The rows are grouped in 4 different ways at once. Each group adds its own fixed numbers to the row, and there is some noise. The rows also spread widely along 15 directions, which tell nothing about the answers.
Some rows, each with its group in each grouping after it:
[ -6  -3  13   8  -6   1  12  25 -11   9  18   3  -4  -2 -16   5   1   0
   3  19 -13  -6   4  14   5  -6 -29  -5  11 -30 -10  26  -3  -8   2 -29] : K_894 runo K_667 tev
[ 13  11  14  19 -24 -31 -13  11  -1  11 -30 -30  15 -25  -3  40   5 -33
  -1 -16 -12   4  41  10  20 -30 -56  31   1  15 -15  15 -15  19 -26 -28] : K_119 veri K_697 neli
[ 17  42 -31  36   4  34  -1  12   8 -25 -16 -15   7   3  -4   6 -41 -11
  18  10  11 -41  18  24 -39 -12 -21  -2  24  -3  10   4  19 -16 -21 -41] : K_894 didi K_842 neli
[ 17  -5  21 -28  -9   7   0 -20  12  -4   5 -18 -17   9  41  12  30  -6
  -5   6 -12  16   2  19   3  30  31  31 -11  -2 -31   0  16  18  19   8] : K_137 didi K_139 Zivo
[-12   7  -9 -20  -2  28   1  -6  15 -16  23  12 -16 -15  23  13 -24   5
  -5  -3   0 -10 -12  23  15   0   8  -3  13  26  -5 -19  24  -8  -2  -1] : K_356 runo K_842 Zulit
[ -4 -15  30  21  -9   6  -4   9 -11  18   4  19   2 -15   7   7  20  -2
 -28  23 -40  -2  -8  31  30  -1  18  29  34 -12 -37  29 -27 -10  -1 -21] : K_119 veri K_667 Zulit
[-11  18   4  30  -5 -56   6  15 -13   5 -15 -16  46  12  26   0   9  24
 -11 -19  -6  31 -10 -18  -3 -33 -32 -17 -33  -1  -8  21   7 -17   8 -23] : K_813 depas K_697 Zivo
[ -1 -14  27  22  21   7  22  19 -12  20 -13  32   6  12 -20 -55   8  26
 -32  53 -15   7 -30 -15 -35  11  37  14  26 -30 -10  35 -24 -19  20  18] : K_356 depas K_139 sabap
[ 26  27  11 -17   3 -33  26  -1  -2  -7 -38  -2  14  41 -16 -30   2   2
  17   0  24   3  -3 -10 -22  -4  10   3 -21  11  17  17  -6  14  26  26] : K_137 didi K_139 tev
[ 12 -29   1  43 -14   3  -3   6 -20 -17 -23   4  15   2  30   2   2  -2
  -7   6  -5  -7   1   5  30 -20  23  21   1 -15 -28  -2  -7  -1  -6 -28] : K_813 runo K_842 sabap
[-20  -8  31  -9   9   2 -10 -17  -5  29   6  38  10  -8  14 -34   7  13
 -14  11 -21  -5 -20 -15  -4  -3  20  24  41 -13   2  -1 -10   4  27  -8] : K_788 didi K_842 sabap
[ 26  25  54   0 -16 -16   9   4 -43   0 -39 -11 -22   9 -47  13 -32 -14
 -20 -13  15  -9 -41 -14   6  10   8  44  13  14 -10  15 -20   6  -2  34] : K_788 didi K_139 Zulit
[  8  -7   6 -13 -21 -15  -2  -2   3 -21  13 -11   8  -5  21   1  -2  20
   0 -36   8   9 -12  -6  21   6  28 -11 -13  13  15   2  15   5 -10  22] : K_119 didi K_842 Zivo
[ -2  37  -7 -40   6 -12 -11 -16  -9   6   6  23   3   7   8  -1  12  37
 -12 -11   5  -4 -18   3 -20   4  28   5  10  22  -1   2  -6   3  10   7] : K_137 didi K_697 neli
[ 13  -5   2  -7  -6 -34  -1   6   2   3  22 -31  -3 -14  29  15  39  -6
  -9 -10   3  10   3  -1  29   7  15   8 -13  18  -5  -6 -19  -3   6  -4] : K_119 depas K_697 neli
[ 21   5   9 -15  -4  21  13   7 -11 -12 -15   8  -1  10 -22  -1  -5  11
   5  17  -3  -7  24  13 -26   1   9  11  -5 -18 -15  17  11  23 -12   8] : K_788 runo K_139 Zulit
[-13 -15  28  -5  -5 -13   2  -7 -11  11  18  19   3  19  -4 -23  16  -5
   5  -7  -9   9  -2 -12   7   0  -1 -13   0 -40  14   5   3  17  24  -5] : K_137 depas K_139 Zivo
[  2  -5  15 -12 -13  -6  36  35  10 -14  28 -23  -5 -16   3  12  -9   6
  -8   4   0  -8  -6  18  15 -10  -2 -12  -7  14  -9   8  10 -17 -13  -1] : K_788 didi K_139 Zulit
[ 16  -1   4  -2 -18 -44   8  15   8 -19  10 -25  48 -17  44  -2  21  11
   1 -19   0 -13  12   6  33 -39  22  -3 -11  24   2   2  -8  -8  -7 -30] : K_788 veri K_842 Zulit
[-41 -30  -8   0  -1  -1  -9  11   5  16  19  42  13 -31   9  -4  -5  23
 -17 -13 -20   7   1  -3  27 -25   7 -27  14  12  15  -4  -8  -4 -25   0] : K_788 didi K_697 Zivo
[ -5   5 -10  21  16   6  48  19  11  -2   5  -4  22  -1  27 -37 -13  -5
   9  34  15 -45   3  -2 -22 -55 -15 -15  22 -10   2 -34   2 -24  31 -64] : K_137 depas K_697 Zivo
[ -8   7   4  20  -8 -36 -10  10  -2   4  30 -18  25   1  30  -1  26   9
  -8 -19 -12  20 -15  -3  26   2   2 -19 -15   2   3  17  -4 -20  11 -20] : K_119 depas K_139 tev
[-17   1  -2 -17   6 -23  26  13   0  14   6  27  17   9   3 -12  21  19
   3   5  -7  16  14   6   5 -22 -19 -28 -16   2   0  16  -4   1  14 -12] : K_119 runo K_667 Zivo
[  4   9   2  -2  -2   5 -48 -33  -9   0  14   3  -6 -11   7 -17 -10 -24
  12 -32  10 -23 -12 -31   5  14  14  17  30 -12  43 -35  -2  13  14  -3] : K_356 veri K_667 neli
[  7  16 -29   6   4   5   3   7  -5 -11 -16   3  -3  -5  14  22  -4  18
 -15   1  10   2  -6  18   2  -2  18   5  -8  37 -19  -1  -5 -11 -14   6] : K_119 runo K_697 neli
[ 23  25 -11  23  -2 -23 -23  21  -3   3  28 -17  21  13 -11 -11  45   4
   8   7 -15  -3  34  11 -12  15  11 -22  11 -24  19  32 -37  -5 -14 -31] : K_137 runo K_842 Zulit
[ -1  13 -16   8   4  10   0  12 -33   7  -8   0 -15 -13 -20  14  -5  23
  -7  12   8  -8  13 -23 -28  -6 -19  -4   6  -8 -21 -11 -19  -5 -16 -14] : K_119 runo K_842 Zivo
[  7  41  -6 -16 -25  14 -46 -17 -28 -11  24   1  -9 -18   9  51 -10  -9
  -6 -47  -3 -27  -5  27  37  -5   4  11  27  24   1 -15  -2  11 -22 -36] : K_788 runo K_697 sabap
[ -2  18   1  20  12  26  -8   3  12   3  -6  20  10  -9   1 -23 -18   6
 -18  23 -19 -11 -10  12 -23   0  16  10  35   7   2  13  -4 -15  -2  -3] : K_356 veri K_139 Zulit
[ -7  -5 -11  12   1  32   6   4 -14  -3  12  39 -25  19 -26   5   3 -16
   9   2  -6   3  -3  31  19  13  12 -26   9 -15   7  16  -7   1  -2   5] : K_119 veri K_697 Zivo
[ 21 -18  21 -13 -12   5  21  13 -11  -8  12 -36 -29 -10 -15   3  -6  -1
   5  10  14  -6  -5 -19 -12  17  -3  14  -6 -21  -8 -11   7  12   5  21] : K_119 depas K_697 tev
[ 11  13   1 -29  -1   2  13  13  23  -8  -1 -20   5  -6  -2  -3 -10  17
   5  10   1   9  26  -4 -46   2 -30   4 -15  -1   0  11  36  14  -8  11] : K_356 runo K_139 neli
[  0 -42  15   8   6   2  23  15  11   6  25  10   8  -5  10 -43  28  14
   0  27 -12   6  -4 -13  -1   6  31 -11  12 -34   6   9 -11  -7  18   3] : K_119 veri K_842 Zivo
[  9 -31  -3  -6 -12  26   7  13   9 -17   5 -33 -39 -30   7  28 -18 -15
  -2   9   8  -3  18  -4   1  12  -8  19 -10  -1 -19 -24  20   7 -28  17] : K_356 didi K_139 neli
[ -7 -24 -24  30  -7   9 -18  21 -20  -1  13  -3 -32 -13 -34  16  -5  -4
   5  -5   5   9  12 -17  14  24  -2 -26  -3 -11  13  -1 -24  -5 -39  23] : K_119 didi K_842 tev
[-29 -13 -16  26  11  15 -33  -6   0  15  14  27 -13  -7 -11  -8 -12  -8
   9  -6 -11  17   9 -17  -5  13 -18 -20   8 -21  28  -2   0   2 -11   0] : K_894 runo K_842 sabap
[ 11  23 -17 -14   8  20   6   8   2   1  13  -3  -4 -17   0  -5   0   3
   3  13   3 -36  20   5 -25 -13   5  -4  29   7   7 -21 -15  -2  -7 -27] : K_788 didi K_697 Zivo
[  2   9  -2  -3   0  -1  -4 -10 -21  -4  -5  14  -2   7  -5  -8  -6   0
   1  -1   9 -23   2  -4  -1 -12  17   4  11  -6   5 -17 -14   7   8 -10] : K_137 depas K_667 Zulit

New rows, each followed by its group in each grouping:
[ 29  15  16  30 -29  -1 -28   8 -24 -23   4  -2  21  24 -33  -9 -11   5
   6 -24  -5 -11 -23  14   2  16  29  -3  24 -34  28  44   0   7 -18   4] : K_137 veri K_697 tev
[  4  41  -4   1  10  -5 -16 -18  -4  12 -26  21   6  15   0   9  10 -19
  -1   0  -8   3  13  23   6   0   0  16   9  32  -3   7 -18   9   8 -10] : K_788 runo K_842 Zulit
[  4  18 -14  24 -19  -3 -27  21  13 -18  30 -20  23 -15   5   6  -8  26
 -10 -25 -15  11 -13  13  -1  16   8 -25   3  11  15  35  14 -22 -32   3] : K_119 veri K_139 tev
[-12  19  12   0   2 -28  -7 -12   0  14   3 -10  -6   9  16   4   8   0
  -4 -23   1  36 -23 -18   3  23 -11  -4 -17  18   5   4   4  -7  19  19] : K_119 didi K_842 Zivo
[-25   7 -26   6  28 -16   0  -2  38  20 -28  20  16   4  35 -14   9  39
 -23  25 -17  48  -4   4 -39  12  12   4 -17  42 -19  20   9 -19   2  32] : K_137 didi K_842 neli
[-20 -28   8  33   8 -16  10   4  13   6 -11  10  14  17   4 -38 -14  -8
  10   7  -2  27 -13 -18  -8  -3  -7 -13 -17 -18  21   6  14  -7  18  19] : K_137 veri K_667 Zulit
[ -5   2  -1  32   3 -21  -1 -14   2  -6 -13  16  29  45  30 -13  23 -29
  16  -9  -7  19  12  23  31 -12  12 -15 -29  -8   9  11   3   7  26 -22] : K_137 depas K_139 Zulit
[ -5 -11   7   2 -12  -9 -10  -4   8   0  -5 -10   5  -4  11   0  -5   5
   5 -14  -4  16  11 -14 -10   1 -10   0  -8  -9   5  -1  17  13  -9   7] : K_137 didi K_842 Zivo
[-30 -34  22  18 -16  28 -12  -5 -11   4  34  20 -10 -22   4  -7 -30 -10
   6 -13 -17 -12 -18  -9  19  -9 -21  -3  30 -43   9 -11  26   1   3 -23] : K_119 veri K_667 sabap
[ -2  30 -23   0  10  -4  -8   0 -26  -3  23 -16 -32   7 -23   7  -8  -6
  14  -9  26  -5  -6 -32 -26  14 -13 -26 -15  -7  13 -29 -12 -11   6   1] : K_137 veri K_139 Zulit
[-18  -9 -17   1  17 -15 -11 -18  14  13 -34  37  24  -1   9 -25  -4  11
   4 -12   3  26  13 -22 -15 -14   0  -1 -16  19  23  -4   4  18   4  31] : K_119 veri K_697 neli
[-26 -33  -7  20  29   8  35  19  44  24 -24   6 -17 -13 -18 -38 -33 -14
  -4  48   1  19  13 -26 -41  -3 -35  -6  -3  14  13 -16   7 -10   6  39] : K_137 depas K_139 tev
[ -3 -12  10 -11   5   3  15  -1   0   8   0   7   6  -6  15  -9  11   6
  -6  14  -6  -2   5  -3  -8 -13   9   7   3  -6 -10 -12   4   7  12  -6] : K_788 depas K_697 Zivo
[ 15 -21  24  -6 -14 -17 -35   7  -6   8  68 -32 -20 -31 -17 -18  23  -8
   3 -23  -4  -9  -9 -37  13  37  22 -10  28 -39  50  -4 -28   1  -5   9] : K_894 veri K_667 Zivo
[ 33  13  11 -17  -2   2  10  -5  16 -13   9 -32   7   5  24 -18  15   2
  12   5   6 -10  12   2 -25  15  23  14  -5  -9   5  -4  10  14  16   1] : K_119 didi K_697 Zulit
[ 15  22 -14   3  -8 -15 -13 -13  -2  -6 -31 -17  19   8  53  33  28 -12
   4  -3  -9   3  31  24  15 -21  -7  27 -25  21 -41  -3  -3  14   5 -38] : K_813 didi K_697 tev
[ 12 -21  37  19 -21  -6  10  29 -25  -6   7 -10  -2  -8 -26  -8  -4  -6
 -14   9  -6 -18 -14  -5  26  -7   8  10  25 -28  -2  20 -21  -4  -8  -6] : K_356 depas K_139 tev
[ 42  11  -1   9   0   9  40   4  28 -40   8 -51   2  35  33 -16   2 -51
  33   9  25 -19   7  26   3   5  14  -1 -23   0  16 -15  33  -3  34 -19] : K_788 depas K_139 sabap
[ 13 -32  13   8 -16   1   1  -2  25 -17  51 -23   9  -7  58 -10  36 -34
  10  -9 -12 -12  13  25  58   1  32  -1   3 -14  11 -11   7   4  19 -38] : K_119 depas K_139 sabap
[-19 -19 -25  -1  19  41  33   4  40   2 -23  29  -8  -6   8  -8 -14  -3
  13  41 -11  14  41  23 -34 -13 -27 -10  -6   9 -16  -5  29   6  -2   6] : K_119 veri K_842 Zivo
[ -2 -10  -1   3 -18 -19  15   6 -34 -25  -9  33  41  41 -17 -25 -11  20
  35 -33  21  -6   9 -14   6 -44  -3 -45 -27 -50  35  10  19  28   1 -17] : K_137 runo K_697 Zivo
[ 15  15  20 -30 -31   2   4  19 -31 -22  37 -29  -7 -12 -25  22 -12  38
   1 -22   5 -12  -2  -7 -23   5 -11 -12  -5 -35  -5  13  23  13 -25   0] : K_119 depas K_697 Zulit
[-16  17  23 -25  12  -5   3 -21 -16   9  25  25 -17  17  -2 -22  -5  19
  -8 -15   9  14 -56 -23  -6  27  26  -7   0  -2  15  -7   9  -3  43  35] : K_119 depas K_697 Zulit
[ 12  32  -9 -28  -3  -5  -6   5 -15   3   4   8 -35   1 -26  22   2  17
 -23  -6   8   0 -20  17  -2  23  30   4  14  41  -1  14 -32  -4 -18  33] : K_137 didi K_697 sabap
[ 28  30  26 -64 -13  13  22 -20 -29 -18  -4   5 -23  13 -25  -3 -15   4
  24 -17  33 -40   0 -14 -23  -2   1  15  14 -15   8 -20  10  39  20   6] : K_119 didi K_842 Zivo
[ -1  14   3   7  -1  20   7   5   2   3 -10 -13 -25  -3 -19  22 -26 -19
  -4   5  -1   9   0  10 -18  13 -28   5   2  11  -5  -1  18   2 -10  16] : K_788 depas K_697 Zivo
[ -6  33 -23 -16  17 -12  -6 -11 -25  11 -13  32 -21  28 -35   4  15  -2
   8 -11  15  24   5  -9 -10  14  -4 -22 -24  18  13  11 -28   9   7  25] : K_119 veri K_139 sabap
[-13  -1 -16  -2  -4  12 -23   0  10  -5  -5  13 -26 -22 -40  11 -47  -2
   5 -23   2  12  14 -15 -15  10 -29 -16   2  18  31  -8  13  15 -40  47] : K_813 veri K_842 Zulit
[  4  29  -6 -23   6  16  11 -15  22  -8  -4  15 -14   4  23  24  -6 -23
   3   2   1 -10  -8  51  14  -4   2  19   9  40 -11   1  16  -1  19  -7] : K_894 veri K_697 neli
[ -7 -10  -3  21   7 -10  15   7   6   5 -35  22  28  32   8 -18  15  11
  -1  28 -17  28  14  16 -14 -11   4  -3 -24 -11 -19  34   7   5  11   3] : K_137 depas K_139 tev
[-12  -4   8  -5 -12  -3 -10   9 -23  10  -3  18   5 -33   0   3 -12  46
 -34  -1 -11 -19 -14 -11  -5 -22  20  11  34   5 -21   0 -23  -9 -24  -8] : K_137 didi K_667 Zivo
[  8  13   2  39  -4  13 -25 -13  -2 -14 -35   2  19  12  -2  -3 -28 -10
   7 -11  -8   9   3   4 -20   1   0  14  -6 -15   5  21  18   9 -12   3] : K_894 veri K_139 Zulit
[  1 -30  12  10 -23 -19 -18   2 -19  -1  -3 -26   8 -42   1   0 -16  -5
   2 -32  10 -20  23 -51  13 -31 -20   7   6 -16  19 -37  -9  19 -23 -12] : K_119 depas K_667 Zivo
[ -9  21  -3   2   1   0  -7 -12  -2  10 -45  28  21   4  18  20  -2  12
 -14   2 -19  17  12  24  -3 -20  -9  20   0  33 -32  16   6   9  -6 -11] : K_788 runo K_842 Zivo
[ -6  15 -33  34  24  28   0  13  12   1  -3  21   2   9  -8  -8  -3  -5
   7  31  -9  -2  16  23 -30   2  -7 -16   7 -10   2  19   0 -18  -5 -20] : K_894 veri K_139 neli
[  1  18  -6   9   9  -4  23  12  -3 -11  -1   1  -2  16 -13 -18 -24  -7
  11   5  15 -14  -7  -4 -15 -12 -14 -19  -5  -1  17  -8   7 -12  14  -3] : K_813 depas K_667 Zulit
[ -3 -21  17  -6 -20   6   9  25  23  -7  36 -25 -14 -22   1  24  -6 -17
   7  -4 -14   0  23  21  15   3 -35  -5   0 -20   1  15  28   5 -22 -13] : K_894 didi K_139 neli
[  0  23  40 -68 -13 -48  44   2 -37   0  -2  24  22  19  10  -2  23  52
  -6  -2   8 -12 -17   2   4 -42  12   7 -10  -1 -35  18  -8  12  32 -19] : K_137 didi K_842 Zulit
[-21   0  14 -22   9 -25  37  14 -16  10  13  21  20   1  22 -17  13  30
  -8  13   0  -8 -12  -9   6 -40   7 -12 -10   1 -20  -4  -7 -14  25 -26] : K_788 didi K_139 Zulit
[ 10   4  29 -20  -3 -42  10   0  -6  15  -5 -28  18  -8  32 -22  21  23
 -11  13   2 -10 -12 -30 -17 -13   8  34   5  -1 -20  -9 -16  -4  34 -15] : K_137 didi K_667 tev
[ 23  18 -24  11   3 -14  -4   8 -35 -15  15 -20   2  20   4  -2  34  14
   7   9  16 -16  12  -9 -15   3  34 -17 -14 -26  -8  -8 -30  -9   3 -28] : K_137 depas K_842 Zulit
[-35 -37  15  12  -1  -2  38  14   9  -1   8  40 -10  10   2 -20 -28  -7
  -3  -2   6   7 -43   9  46 -14  11 -27  10  11  19  -3   9 -21  16  20] : K_137 didi K_842 Zivo
[-42  14 -25  -2  -3 -33 -37 -15 -64  16 -31  48  24   6 -17  12  -3  33
   6 -48   9  22  22 -54  -8 -45 -38 -34 -34 -18  11  -8 -15  26 -20 -10] : K_356 didi K_697 Zivo
[ 21  20   2   2  -5   5  16  11 -12 -20  20 -17  -7  12 -12  -1  -6 -14
   9  -3  17 -25 -10  12   5   4  19 -12   4  -3  17  -7  -1  -6   4  -6] : K_788 depas K_697 Zulit
[-29  35 -27  64  18   6   4  20  28  11  11   4  26  25  30  10   9 -25
  -4  21 -36  32   1  60   5  -2 -31 -35 -10  13 -10  34  18 -46   8 -46] : K_788 depas K_697 Zulit
[ -8  56 -12   5  14 -16   3  -2   3  -2  25  -2  36  21  23 -30   4  19
  14 -14   5  -6  -6  -8 -31 -12 -13 -36  -9  -4  23   5  14 -20  29 -37] : K_119 didi K_139 Zulit
[ -7 -22 -18  12   0  25 -11   7   4  -7   7  -4 -11 -17   9  -2 -11  16
 -10  18  -7   5   3  -6 -15  14  12  -2   1 -10  -9  -7  14  -8 -15  14] : K_356 depas K_667 tev
[ -5  -3  15 -15 -16 -13  18  36   6   2   8 -25   2 -37  -8  16 -17  37
 -18   3  -8   7  12 -12 -29 -17 -36  -6  -6  -3 -17  22  14  -5 -33   1] : K_894 didi K_139 Zivo
[ 22  39   0   9  -3 -22   8  19  -6  -5   1  -1  21  52 -27  -6  35 -13
  18   1  -8  24  23  35  -9  10 -16 -30 -21 -22  23  63  -3   8   4 -10] : K_356 depas K_697 sabap
[-20  -6 -12  -7   5 -18 -12  -3   3   8   0   4  -1 -25 -13  -6 -21  -3
  11 -19  10   7  19 -38  -6 -16 -23 -17 -10  18  31 -29  -3   9 -15  20] : K_788 veri K_842 Zulit
[-12  -2  30 -33 -17 -17  36  19  16   5  16 -20 -10 -18  -3  15 -14   0
   4  -3  -3   8  13   4   1 -15 -55  -4 -13   8  -9   7  27   6   1   3] : K_119 didi K_667 Zulit
[  9 -43   4   5  -4  16   1  -8 -33 -12 -21   7 -22   0 -24 -23 -28   1
  16 -10  32 -10   2 -55 -17   1  21   9  -9 -40  22 -32  -1  30  -6  38] : K_119 didi K_697 sabap
[-12  -3 -10  30   8  22  -9   2  -4   7  -8   3   6 -17  -2 -16 -20  10
  -5   9  -6  -5  13 -26 -37  -9 -15  -5  12 -20   0 -14   6  -1  -9 -13] : K_119 depas K_139 Zivo
[-13  16 -42  18 -12  -7 -46 -17   2 -14 -12   9  11  19  -3  28  -7 -28
  34 -45   0  25  43  12  15  -5 -36 -35 -36   7  28   3  19  25 -26  -5] : K_137 veri K_139 tev
[ -1  -8   2 -12  -5  20  32  13 -32 -20 -22  29 -18 -11 -24   5 -39  13
 -10  14  22 -36  -8   1   8 -33  14   5  16  10 -17 -16  -9   0 -15   6] : K_356 depas K_842 Zulit
[ 36  32 -11  22 -17  27 -13  13 -26 -38   8 -39  -7  -1 -23   8 -36  -2
  16 -13  22 -44   3  -5 -28  12  14  -3  18 -21  17 -10   7  -5 -32 -13] : K_788 didi K_842 Zulit
[-39  62 -18  -9  36 -13 -30 -42   3  32  16  19  -5  19  26 -14  -2  -5
   2 -28   8  25 -43 -31 -25  23 -15 -20  -4  35  32 -33   8 -19  50   4] : K_788 didi K_697 Zivo
[  4  33 -12 -25   9 -21  11  12  19   0  32 -33  -4  -3  -1  -7   0   4
  21  -4  20   3  -5 -17 -32   6 -29 -25 -15  14  27  -6  10 -12  20   5] : K_894 veri K_697 tev
[ -8  14  -3   6  -2 -28  -3  18   1  14 -35  -5  49 -22  14   3   6  31
 -11  10 -20  12  50 -11 -37 -49 -42   6 -12   1 -22  20  -6  10 -27 -28] : K_356 didi K_697 Zulit
